The rows come from 5 hidden closed curves, with some noise, and rows from the same curve form a group. Each curve winds through 8 dimensions. The rows are also pushed far along 4 directions, which tell nothing about the answers.
(in the rows, 128 means zero)
Known rows, each followed by its group:
[135 169 168 156 141 120 132 136 139 126 110 136 121 113 132 108  99 116
 142] | (1)
[154 137 200 109 156 118 143  74 147 130  55 147 153 135 147 123 117  69
 138] | (4)
[162  81  75 171 119 121 101 129  77 143 113 147 104 154 151 136 132 149
  94] | (4)
[ 55 143 172 176 117 106 112 163 115 126 104 129 139 117 149  89 115 121
 122] | (3)
[124 105 123 173 119 130 102 108  94 141 161 150 121 128 145 118 123 179
  89] | (1)
[ 51 162  91 189  72 102 128 158 126 126 175 132  97 144 147 133  59 128
  99] | (2)
[ 88 123 165 126 104 119 124  96 104 137 156 127 139 135 176 165 119 127
  67] | (1)
[113 140 121 118 131 128 152 166 149 123 116 114 123 136  92 120 113 117
 139] | (3)
[189 103 123  64 127 122 139 104 133 132 182 134 122 141 113 125 156 159
 106] | (0)
[117 172 126  64 129 138 124 142 175  88 158  83 153 100 119 134 143 108
 180] | (4)
[116 183 177  57 117 124 158 123 172 113 143 115 139 126 129 154 104  82
 126] | (0)
[ 75 169  89 137 114 125 141 143 180 111 112 122 141 129  81  79 129  88
 223] | (3)
[ 67 167 223 143 122  95 130 134 128 117  77 115 159 125 167 113 123  86
 110] | (4)
[176 110 109 145 126 105 115 122 120 131  52 183 108 161 137  87 134 110
 128] | (1)
[153 110  76 194 122 113 129 139  84 133 125 115 100 148 130 131 149 158
 113] | (4)
[169  85  59 109 125 137 131 119 114 136 216 111 100 130 119 163 138 174
 108] | (2)
[192 111  76 173 130 134 145 130 114 145  60 189  84 155  96 107 167 147
 129] | (4)
[104 166 198 125 152 113 126 118 161 117  61 116 163 106 157 123 137  74
 161] | (4)
[ 34 136 215 127 101 100 129 139 113 130 135 134 144 127 170 113  94 106
  78] | (2)
[111 128  62 178 118 123 140 152 121 124  85 115 113 147 111 130 129 107
 160] | (3)
[ 91 175  87 151  79 117 124 162 125 121 221 108  97 128 144 164  73 143
 105] | (1)
[139  84 166 101 127  92 135 125  93 139 140 121 121 147 166 138 112 110
  78] | (2)
[133 120  80 204 134 135 104 119 118 134  85 149 126 140 115  99 109 128
 161] | (2)
[ 81 116 128 136 117 100 137 133 126 125 153  83 142 146 141 148 119 123
 101] | (0)
[112 144 171 124 123 147 128 131 117 137 140 140 139 123 113 118 110 145
 112] | (4)
[202  69  78 121 138 125 137 115  98 149 164 134  93 142 118 141 148 153
 123] | (2)
[147  96 175 144 134 108 121 120  87 129  71 148 129 154 157 114 125 138
  52] | (3)
[132 139  91 197 132 125 118 120 119 145  80 137 126 141 120 114 136  96
 198] | (4)
[154 151  88 222 125 134 136 161 109 166 103 170  86 143  93 106 136 151
 161] | (3)
[ 82 171 179  98 128 103 127 161 174 104 107 110 153 107 132  85 126  77
 175] | (3)
[ 69 157 124 136  93 119 122 152 131 105 170  95 143 141 125 125  91 150
  88] | (0)
[175 110  97 148 133 130 110 105 129 134  98 178 112 138 136 118 133 144
 113] | (1)
[212 124  94  83 135 153 129 111 145 126 204 143 112 124  83 121 151 199
 120] | (3)
[144 106  76 195 111 113 136 160  86 172 151 154  69 151 133 153 122 153
 104] | (0)
[114 146 117 143 131 136 144 167 122 131  84 124 116 118 103 110 145  89
 201] | (3)
[149 105 186 104 126 140 115 123  92 154  53 191 137 145 146 112 158 114
 103] | (0)
[118 143  77 169 115 155 135 141 107 136 197 121  96 101 102 130 110 150
 176] | (1)
[ 73  70 187 131 118  93 116 161  91 136  85 142 142 157 163  99 104 134
  36] | (3)
[ 29 140 160 174 100  88 122 190 122 143 112 132 124 129 159 105 103  96
 123] | (0)
[125 174 150  83 122 134 129 104 176 113 190 121 137 107 138 157  79 119
 123] | (2)
[ 71 142 112 138  88 127 112 119 131 121 133 131 151 150 135 126 133 139
 103] | (0)
[118 154 173 124 136  96 118 104 144  96 100  99 151 117 182 134 118  90
 121] | (4)
[150 133 149  94 117 143 130 113 119 135 128 141 151 147 100 109 159 140
 132] | (4)
[152 166 143  98 146 153 146 107 174 112 121 155 118  87 103 114 126 113
 177] | (2)
[ 79 136 169 141  93  88 124 129 114 132 110 153 122 153 179 119  79  90
  78] | (2)
[221  74  77 110 144 152 110 118  86 137 215 115 106 119 118 157 187 221
  97] | (3)
[157 127 124  56 156 146 155 130 181  96 133 113 139 117  69 102 119 132
 151] | (3)
[132  86 194  49 132 127 122 111 106 126 171 130 128 101 187 175 144 149
  33] | (4)
[137 168 121  75 146 135 150 137 198 105 166 106 130  93  86 112 124 107
 208] | (0)
[181 122 135 132 143 127 112 104 119 146 187 120 129 126 139 143 138 169
 111] | (1)
[141  77 162 110 144 123 117  97 105 134  74 148 145 127 157 118 183 121
 111] | (2)
[196  74  54 151 134 125 138 122  95 152 125 148  85 150 113 132 157 139
 148] | (2)
[133  79 173 103 131 139 115 107  86 137 158 119 155 141 128 122 130 170
  67] | (0)
[195 138 136 104 159 138 169 102 146 140  95 141 117 123  93 122 170  98
 194] | (2)
[189  97  82 151 131 124 119 121  89 124 118 127 109 154 125 126 118 141
 113] | (4)
[104 162 161 115 114 117 139 129 146 133 189 127 122 118 145 152  95 135
  97] | (0)
[125 145 154  95 120 130 100 142 141 124 223 119 132 107 149 149  89 172
  77] | (1)
[ 91 212 154  99 108 102 144 113 196  84  72 119 154 140 134 115  95  52
 156] | (3)
[ 78  95 155 125 114 117 116 113 117 147 118 147 152 141 153 124 143 126
  98] | (1)
[131  78 160 105 117  89 125 115  86 135  73 123 147 181 168 136 145  97
  67] | (0)
[149 166 173  62 146 121 138  57 195 111 128 117 166 123 145 152 125  82
 144] | (0)
[147 122 175  47 142 118 138 123 149  99 133  96 145 121 149 147 126 110
  92] | (1)
[145 179 105 108 130 153 161 146 162 115 144 115 111 120  82 147 108 121
 162] | (2)
[ 81 103  86 123 104 146 101 161 109 120 208 101 119 115 150 177 102 186
  57] | (2)
[178  66 115  98 115 137 141  98  74 160 180 142 119 170 107 139 145 168
  83] | (0)
[189  84 102 164 144 149 107 115  77 171 216 137 107 121 120 144 150 213
 109] | (1)
[ 98  82 130 168 109 130 112 164  74 166 128 176 105 141 131 101 121 161
  89] | (1)
[127 127 156 170 144 114 117 116 114 144  48 135 146 137 151 118 140  76
 167] | (4)
[124 140  94 154 117 139 147 172 125 145  97 160  96 135  84  99 144 122
 176] | (0)
[ 60 171  88 145 121 135 149 177 160  95 120  93 121  98  89  99 110  95
 210] | (3)
[102 120  84 183 117 109 116 153 120 135  94 137 104 134 156 138 117 104
 139] | (2)
[157 102  54 152 132 155 119 123 116 124 146 148  94 112 117 136 127 162
 134] | (1)
[114 134 117 110 107 113 114 135 152 111 177 122 133 135 126 112 115 160
  95] | (3)
[185 144  75 101 137 137 130 108 151  94 154  97 124 130 103 133 108 127
 154] | (4)
[117 187  89 164 109 100 127 150 160 118 173 101 117 134 117 116 103 118
 174] | (1)

New rows, each followed by its group:
[ 64 128 187 120 102 103 120 159  83 125 131 102 145 133 166 127 108 103
  92] | (4)
[123  97  87 136 129 142 117 115 119 131 169 122 123 112 125 139 166 175
 120] | (2)
[132 180 111 135 141 148 158 102 179 116 145 119 123 108  93 136  95 113
 182] | (4)
[148 106  50 138 130 157 120 145 123 127 147 129 100 117 113 150 131 161
 131] | (2)
[181 153  72 131 134 135 125  90 175 111  96 154 130 135  97 100 155 123
 187] | (0)
[171 132 124  85 140 116 147  82 165 123 151 121 139 142 108 117 126 100
 174] | (0)
[127 153 105 136 125 112 118 119 152 104 122 103 132 118 150 138 152 116
 144] | (4)
[ 29 150 170 126  78  85 114 150 126 105 143 115 139 145 184 127  53  96
  56] | (2)
[144 150 133  98 116 120 147 101 160 120  73 171 124 146 125 111 137  83
 143] | (4)
[133  81 114 172 113 141 128 166  37 176 122 154  93 141 129 132 164 155
 115] | (3)
[187  94  94 156 136 150 110  94  86 160 122 153 126 146 118 124 164 148
 153] | (4)
[120  71 180 121 127  89 108 133 102 135  70 162 141 159 163  85 128 127
  58] | (3)
[147  87 160 165 127 105 106  96  87 161  42 168 144 175 167 122 160 122
  77] | (4)
[ 53 143 141 139 115  97 107 151 154 112 127  99 149 118 173 139 122 113
 105] | (0)
[140 109 103 127 112 134 100 104 121 129 174 144 135 138 137 135 151 191
  73] | (0)
[121 131 180  97 121 102 108 122 120 134 178 110 151 130 157 126 121 124
 110] | (1)
[202 127  98 153 138 147 118 125 124 149  64 202 100 131 107 100 159 134
 167] | (0)
[136 155  96 144 116 127 119 141 152 131 189 123 122 132 110 129 129 171
 124] | (3)
[147 172  68 152 128 135 141 116 170 107 142  95 136 145  80 129 121 141
 163] | (4)
[139 146 199  67 140 121 117  98 171  99 102 137 157 115 166 136 126 116
  75] | (4)
[171 103 126 182 112  95 114 140  59 163 128 158  95 170 153 120 127 148
  83] | (1)
[179  98  86 117 143 138 135 134 117 133 229 107  85 108 123 168 101 183
  95] | (2)
[136 135 122  91 126 145 147 143 124 132 180 105 112 115 109 153 122 127
 148] | (1)
[111 154 166 116 133 131 145 113 159 135  83 159 134 122 127 124 130  87
 156] | (4)
[ 91 140  97 148 106 151 152 153 121 142 199 121 108 125  90 147 112 176
 108] | (4)
[188  76 163  70 135 152 133  60  91 159 146 147 143 152 138 174 159 157
  61] | (0)
[ 98 143 111  77 100 150 123 109 155 110 214 110 153 123 111 148 144 182
  92] | (0)
[ 35 145  89 187  96 114 118 148 148 132  90 146 126 132 142 119 110  90
 160] | (1)
[117  99 112 115 135 123 134 145 115 114 170  76 132 128 119 140 123 151
 110] | (2)
[149  75 140 167 138 137 136 142  48 172 124 143  95 128 140 151 141 149
  99] | (1)
[154 108  73 178 128 126 111 139 114 135 120 150 113 144 102  83 136 155
 156] | (0)
[ 72 148 160 162 121 128 132 128 136 132  52 154 144 134 126  99 105  84
 150] | (3)
[108 141 116  77 121 133 129 141 166  96 199  75 138 115 133 175 114 171
  65] | (4)
[226 114  81 121 180 166 138  72 152 136 147 129 127 106  72 121 169 155
 212] | (2)
[136  81 146  92 153 138 133 119 136 125 137 112 154 136 102 118 131 166
  87] | (3)
[ 79 185 119 150  99 128 147 146 138 121  81 137 123 127 114 101 132  63
 206] | (3)
[ 93 171 149  83 119 119 115 146 154  77 180  48 169 112 138 140 121 133
 117] | (4)
[133 176  77 167 138 100 159 137 182 105 102 101 110 135  99 111 120  93
 195] | (0)
[192  85 193  84 167 118 130 100 116 133  63 143 140 135 160 137 156 112
  86] | (1)
[151 116 203  88 138 144 117 114 104 147 166 137 146 120 147 152 133 169
  58] | (3)
[185 106 195  80 159 163 136  91 112 148 122 162 138 113 113 116 140 141
 119] | (2)
[ 51 165  98 167  85 101 130 166 141 105 126 124 113 144 136 111  59  98
 121] | (2)
[193 124 135  74 142 140 148  97 128 132  91 155 120 121 109 112 178  88
 195] | (4)
[118 138 149 155 130 103 120 131 134 116  92 130 142 140 134  87 112 111
 135] | (0)
[227 101 131  78 179 158 160  81 136 126 116 124 136 127  69 113 164 140
 167] | (0)
[132  91 155 127 123 118 104 151  73 143  93 135 132 138 157 120 167 129
 104] | (4)
[177  76 199  94 156 115 123 117  90 126  81 127 141 145 164 138 125 135
  39] | (4)
[143  68  72 152 108 118 130 167  67 145 122 135  92 166 116 127 151 156
  93] | (3)
[ 50 106 165  83 104 114 101 143 122 119 153  98 168 130 170 146 139 134
  63] | (0)
[119  91 120 169 116 114 128 144  77 153 113 160  86 126 168 148 142 141
  80] | (4)
[ 84 126  25 213  89  98 114 157 120 129 176 101 102 161 134 144 107 157
 109] | (0)
[145 148  81 171 115 114 129 150 115 119 109 136  97 130 119 103 153 124
 169] | (3)
[ 67 156 137 142  94 133 131 130 131 131 138 150 130 128 126 119 116 128
 124] | (2)
[141 122  89 115 125 140 155 140 120 118 194 106  89 109 113 163 129 164
 106] | (4)
[106 129 174 144 120 119 103 100 102 141  80 151 153 131 175 127 148 100
 122] | (3)
[195  87  96 149 161 112 135 125 111 119  64 130 103 135 124 109 144 115
 145] | (2)
[164 133 130 134 123 134 120 118 106 147 157 151 105 129 151 164 114 140
 100] | (1)
[114 165 120 180 112 115 143 173 123 133 137 134  98 132 105 100  95 127
 146] | (1)
[107 159  91 140 106 122 112 151 133 112 210  80 125 112 139 156 139 167
 118] | (3)
[113 209 148 180 137 108 133 150 174 111  80 136 121 107 125  93  81  76
 193] | (1)
[155 151  61 142 118 150 108 106 157 128 207 148 116 116 100 117 118 175
 158] | (1)
[ 84 161 109 170 117  92 115 166 171 113  91 129 132 137 121  73 107  96
 178] | (1)
[183 135 190  43 172 140 124 116 164 106 130 120 153  83 122 104 153 123
 157] | (3)
[202 119 188 114 158 131 136 115  90 141  55 143 126 129 141 134 170 105
 126] | (3)
[ 92 151  93 166 116 127 136 169 135 104 189  86 114 122 104 128 100 184
  93] | (3)
[115 201 120 161 140 131 160 143 177 113 126 110 115 105  90 113 105 105
 199] | (1)
[149 147  40 145 140 132 127 144 183 111 129 122 112 110  88 109 156 131
 213] | (0)
[ 93 157 168 104 127  76 140 125 173  97 113  82 154 135 163 131 110  77
 121] | (0)
[109 180  62 149 111  98 124 119 192  93 116  99 137 147 127 119 112  85
 188] | (0)
[113 151  65 138 116 150 136 156 146 109 124 117 122 136  78 116  97 123
 173] | (2)
[ 68 141  91 141 123 134 132 130 158 107 135 107 135 105 121 127 122 111
 168] | (1)
[121  66 157 132 106  84 106 131  59 140  79 134 134 181 194 134 131 111
  41] | (4)
[167  86  94 123 106 135 125 116  93 164 155 176  98 154 136 156 178 177
  71] | (0)
[148 144 177  38 120 130 141  84 159  96 166 121 149 128 135 141 106 132
  75] | (4)
[123 118 110 180 139 131 119 114 120 145 108 131 134 128 125 119 145 130
 160] | (2)
[187 106 168  73 152 104 148 140 126 118  56 127 133 147 119  92 166  92
 139] | (3)
[144 126 190  55 127 130 135  86 126 127 149 135 149 115 152 141 176 133
  99] | (4)
